All groups share one centre, and each spreads out both ways along 11 directions, with some noise.
In the rows, zero is written as 128.
Known rows, each followed by its group:
[130 158 154 163 119 170  79 149 127 167 127 128 127 133 152 178 109 162] | (3)
[135 131 138 155 124 127 117  90 125 118  85 124 112 151 117 119 102 101] | (0)
[155 111 139 135  98 125  89 138 110 130  66 127 190 104 103 114 123 140] | (2)
[143 120 114 105 107 175  82 110  71 174 133 107 133 127 167 159 102 142] | (3)
[131 158 179 138 106 158 129 107 110 127 141 120 113  91 117 114 125 116] | (0)
[128  89 129 124  95 105 128  96 124 176 162 113 142 131 137 154 133 142] | (2)
[129  93 112 126 124 147 138 121 142 178 137 108 147 178 128 162 144 167] | (2)
[140 156  96 122 151 153 115 124  83 105 101 112 139 144 162 117  77 157] | (1)
[ 92 112 101 110 146 113 135 135 127 130 138 141 179  69 139 124 126 188] | (0)
[137 118 172 166  77  94  96  90 124 144 113 120  98 145 107 138 120  79] | (3)
[131 108 114 103 142 134 156  90 146 142 165 114 118 168 118 153 159 149] | (2)
[122 142 122 122 113  66 112 106 135 112 149 126 150 151 167 148 113 149] | (1)
[160 153 102 133 118 118  97 141  93 165  85  85 194 118 146 143 132 140] | (3)
[152 116  80 100 121 147 139  82 138 193  95  74 193 113 154 134 175 117] | (1)
[166 107  68 166 158 119  78 182 108 130  96  73 143 169 117 154 123 176] | (0)
[125 109 146  99 143 139 172 149 156  97 186 157 109 126 141 138 151 146] | (1)
[122 170 151 168 126 163 110 178 102 171 122 104 115 203 121 155  95 160] | (0)
[138  94 136 160 106 114 104  90 129 148 109 110 132 145 114 137 119 125] | (2)
[147  62 129 101 124 132  88  85  97 122 105  82 150  80 150 128 138 125] | (3)
[122 119 127 115 147 120 123 139 136  99 184 111 101 119 180 149 132 139] | (1)
[151 116 108 119 138 148 121 183 107 117  90 150 127 141 182 138 111  97] | (0)
[123 139 105 139 118  99 160  67 121 153 138  94 131 157 118  95 103 118] | (3)
[124 145 179 153 137 217 129 119 129 161 165  61 132  94 134 117 114 192] | (0)
[102 125 149  93 131 125 140 100 145 107 145 135 127 122 173 134 121 123] | (1)
[163 136 109 127 138 116 129 108 146  99 120 124 118 142 137 151 166 106] | (3)
[ 99 156 158 108 112 156 148 120  97 170 164 125 134 125 146 137 100 151] | (2)
[131  79 117 137 161 169  95 126 130 128  77  73 164  82 170 104  97 149] | (1)
[111 130 172  79 126 156 150 127  77  90 124 153 116  82 166 101  95  96] | (1)
[155 117 110 137 145 172  97 152 120 133  57 107 187  99 133 119 109 164] | (0)
[169 126 108 127 138 172  96 199  89 134  31 130 165 142 146 139 119 115] | (2)
[120 132 153  96 143 143 139 142 122 136 100 108 155 117 148 141 165 103] | (2)
[161 114 141 109 109 102 111 125 112 104  56 124 153 115 109 119 158  82] | (2)
[123 139 144 142 128 160 169  95 169 155 167 130  94 150 114 142 150 127] | (1)
[135 120 117  91 125 112 149  67 134 127 159 107 135 116 148 138 164 119] | (3)
[110 152 107  92 132 101 130 159  84 104 132 174 146 106 109 132 136 147] | (0)
[127  66 107 132 136 113 140  78 142 139 167  68 126 128 117 114 131 157] | (3)
[109 102 152  96 129 182 193  76 134 153 150 129 147  78 151  92 121 129] | (1)
[133 121 133 126 142 148 123  99  91 146  79  85 146 125 145 120 107 120] | (2)
[133 133 126 114 144 140 130 162  93 125 162  98 112  85 185 140 124 115] | (2)
[171 109 113 112 130  80 146 104 184  85 144 136  94 186  84 171 222  98] | (3)
[126 110 141 137 110 138 133 183 117 154 141 130 122 150 108 136 115 136] | (3)
[162 188  65 182 114 109 113 103 108 201 189  70 113 154 163 175 135 136] | (1)
[122 154 134 142 132 145 119  78 123 148 100  96 147 129 148 121 105 141] | (3)
[134 126  77 124 150 127 122 118 124 154 133  79 177 134 122 143 136 202] | (0)
[155 114 141 145 129 125 104 121 121  98 101 106 109 142  95 127 139 115] | (0)
[133 144 117 139 148 157 110 144 115 128 120  95 170  76 153 108 109 176] | (2)
[149 127 130 134 147 142 101 115  75  94 111  83 124  96  99 106 113 152] | (0)
[159  91 121 158 112 121 157  51 157 128 114 125 141 129 122 110 116 118] | (1)
[114 111 175 147 103 162 119 136 152 161  90 146 131 167 101 137 109 131] | (3)
[159 107  95 168 161 168 144 171 218 131 141 151 118 196 132 162 150 182] | (1)
[175 152 170 188 108 172  90 121 144 150  78 114 135 127 100 136 140 128] | (0)
[ 98 134 154 140 145 173 128 164 141 162 148 105 155 115 137 140 119 191] | (2)

New rows. What belongs after each?
[102 148  97 140 146 114 149 101 160 149 156 143 108 186 140 154 115 142] | (0)
[114 176 172  90 106 168 149 137  89 174 109 114 126 214 127 144 111 106] | (0)
[132 148 130 125 136 155 108 157 123 155 133 106 120 135 128 154 150 129] | (1)
[ 97 167 118 158 119  98 140  91 172 162 167 164 121 149 133 158 125 139] | (0)
[113 174 127  72 116 100 163 101  68 108 153 164 115 115 139 127 130  89] | (0)
[113 163 127 103 163 173 143 141  94 130 150 105 125 113 175 127 114 142] | (2)
[148 183 116 116 122 119 116 105  64  91  96 146 113 167 134 120  86 109] | (1)
[135 160 120 119 122  81 175 106 108 110 152 120 110 157  96 109 151  93] | (3)
[121 188 151 127 117 169 120 115 122 160 108 151 145 132 179 145 111 121] | (3)
[ 98 142 168 118 109 101 137  71  71 119 126 132  79 125 185 106  65  43] | (0)
[127 103 118  92 157 169 125 101 114 124 117  94 153 117 128 118 131 172] | (3)
[120 115 123 168 170 178 109  86 172 127 115  86 130 115 170 129 103 179] | (3)
[158 129 148 121 130 158 135 111 135 102 154 130 109  76 115 127 171 126] | (0)
[169 177  83 111  96 104 134 114 161 157 118 165 182 125 188 143 160  93] | (2)
[131 117 106 124 129  83 117 129 100 112 128 119 146  99 112 135 142 140] | (0)
[143  64  87  94 154 149 161 154 106 102 165 101 110 125 128  98 128 152] | (3)
[151  95 145  99 141 136 152 140  91  62 133 133 117 113  86 112 140 145] | (1)
[222 113 118 143 113 152 109 116 146 111 140 112 128  51 182 137 180  82] | (0)
[119 214 136 140  91 150 138  58  94 198 112 129 110 161 140 126 108  71] | (1)
[130 161 157 151 124 195 125 123 129 169 113 101 127 170 137 135 100 154] | (0)
[ 91 144 151 122 136 145 135 110 124 129 125 147 151 100 108 115 119 178] | (0)
[140 146 140 107 112 117 122  73  95  97  94 128 143  88 135  92 119  91] | (2)
[180  99 158 108 105 123 107 169 108 135 119  55 128 177  81 163 198 113] | (0)
[120 169 136 117 119 125 153 112 133 146 137 135 141 134 150 138 141 117] | (3)
[150 117 150 166  95 136 132 152 133 160 116 135 151 127 121 136 123 132] | (1)
[178 126 163 105 112 151 131 152 121 117 141 120 106 125 125 149 181  86] | (0)
[132 140 109 147 130 167 140 126 173 194 172 112 124 136 169 159 144 141] | (1)
[107 165  89 160 115  63 126  50 136 164 147 121 118 195 123 152 119 131] | (0)
[ 65 135 151 159 120 134 130  91 182 183  95 140 181 142 123 124  91 174] | (0)
[125 116 152 113 133 173 185  83 135 125 161 134 100 115 108 110 145 122] | (1)
[100 186 124 166 124 137 110 130 115 156  96 170 153 135 110 132  84 166] | (0)
[ 76 125 158 100 126 134 185  82 149 224 192  92 126 168 187 186 152 114] | (2)
[ 80 204 184 121 111 150 148  85 101 166 132 121 153 118 125 117 102 151] | (3)
[130 151 139 151 106 100  69 145  84 176 104  58 206  91 118 155 142 180] | (3)
[114 114 137 105 162 172 146 147  82 137 146  88 117 124 151 135 113 154] | (2)
[126 118  82 107 139 111 153  79 167 133 149 153 148 108 185 140 140 124] | (0)
[151 123 112 136 129 147 157 114 126 120 141 148 122 146 137 121 111 139] | (1)
[157 129 165 131 126 133 118  92  73  67 135 105  45 125 132 107 116  49] | (0)
[155 101 138 123 130 142 135  73 170 118 102 111 127 149 116 126 157 115] | (0)
[123 128 111 131 139 121 124 131 130 165 120  93 142 191 129 149 118 152] | (0)
[170 172 118  90 126 114 126 118 111  96 178 159  69 152 144 189 189  93] | (3)
[157 130 114 101 100 118 133 100 104 154  86 140 142 162 140 145 143  75] | (2)
[156  95  82 119 119 143 136  70 123 142 130 131 126 138 165 123  98 124] | (2)
[123 156 171  91 123 119 135 133 128 123 115 136 166 116  97 158 195 142] | (3)
[145  98 109 113 145 115 121 104 127 105 107 108 155  99 108 122 152 142] | (0)
[140 141  87 101 126 109 120 174 113 137  96 170 181 124 136 154 145 133] | (0)
[174 144 108 111 135 151 122  83 103 105 111 115 158  81  94 113 171 150] | (0)
[124 199 140  87 101 150 160 130 113 197 164 132 165 162 129 162 164 145] | (0)
[166 113 115 118 144 123  86  73 152  98 102 108 137 113 155 157 177 124] | (3)
[118 174 153 176 126 129 149 187 144 151 153 137 111 151 129 140 108 132] | (3)
[133 133 147 133 104 151  89  89 138 169  92 116 155 161 106 164 138 155] | (3)
[ 71 145  97  91 136  99 166  95 146 154 121 165 170 166 129 135 117 154] | (0)
[115 174 158 109 157 174 152 139 127 115 112 139 121 154 107 123 137 138] | (2)
[169 124 150 152 114 153 106 102 149 140 100  98 137 133 111 132 158 118] | (0)
[177 137 160 130 118 186 116 104 105 129  66  89 102 183 128 124 115  82] | (0)
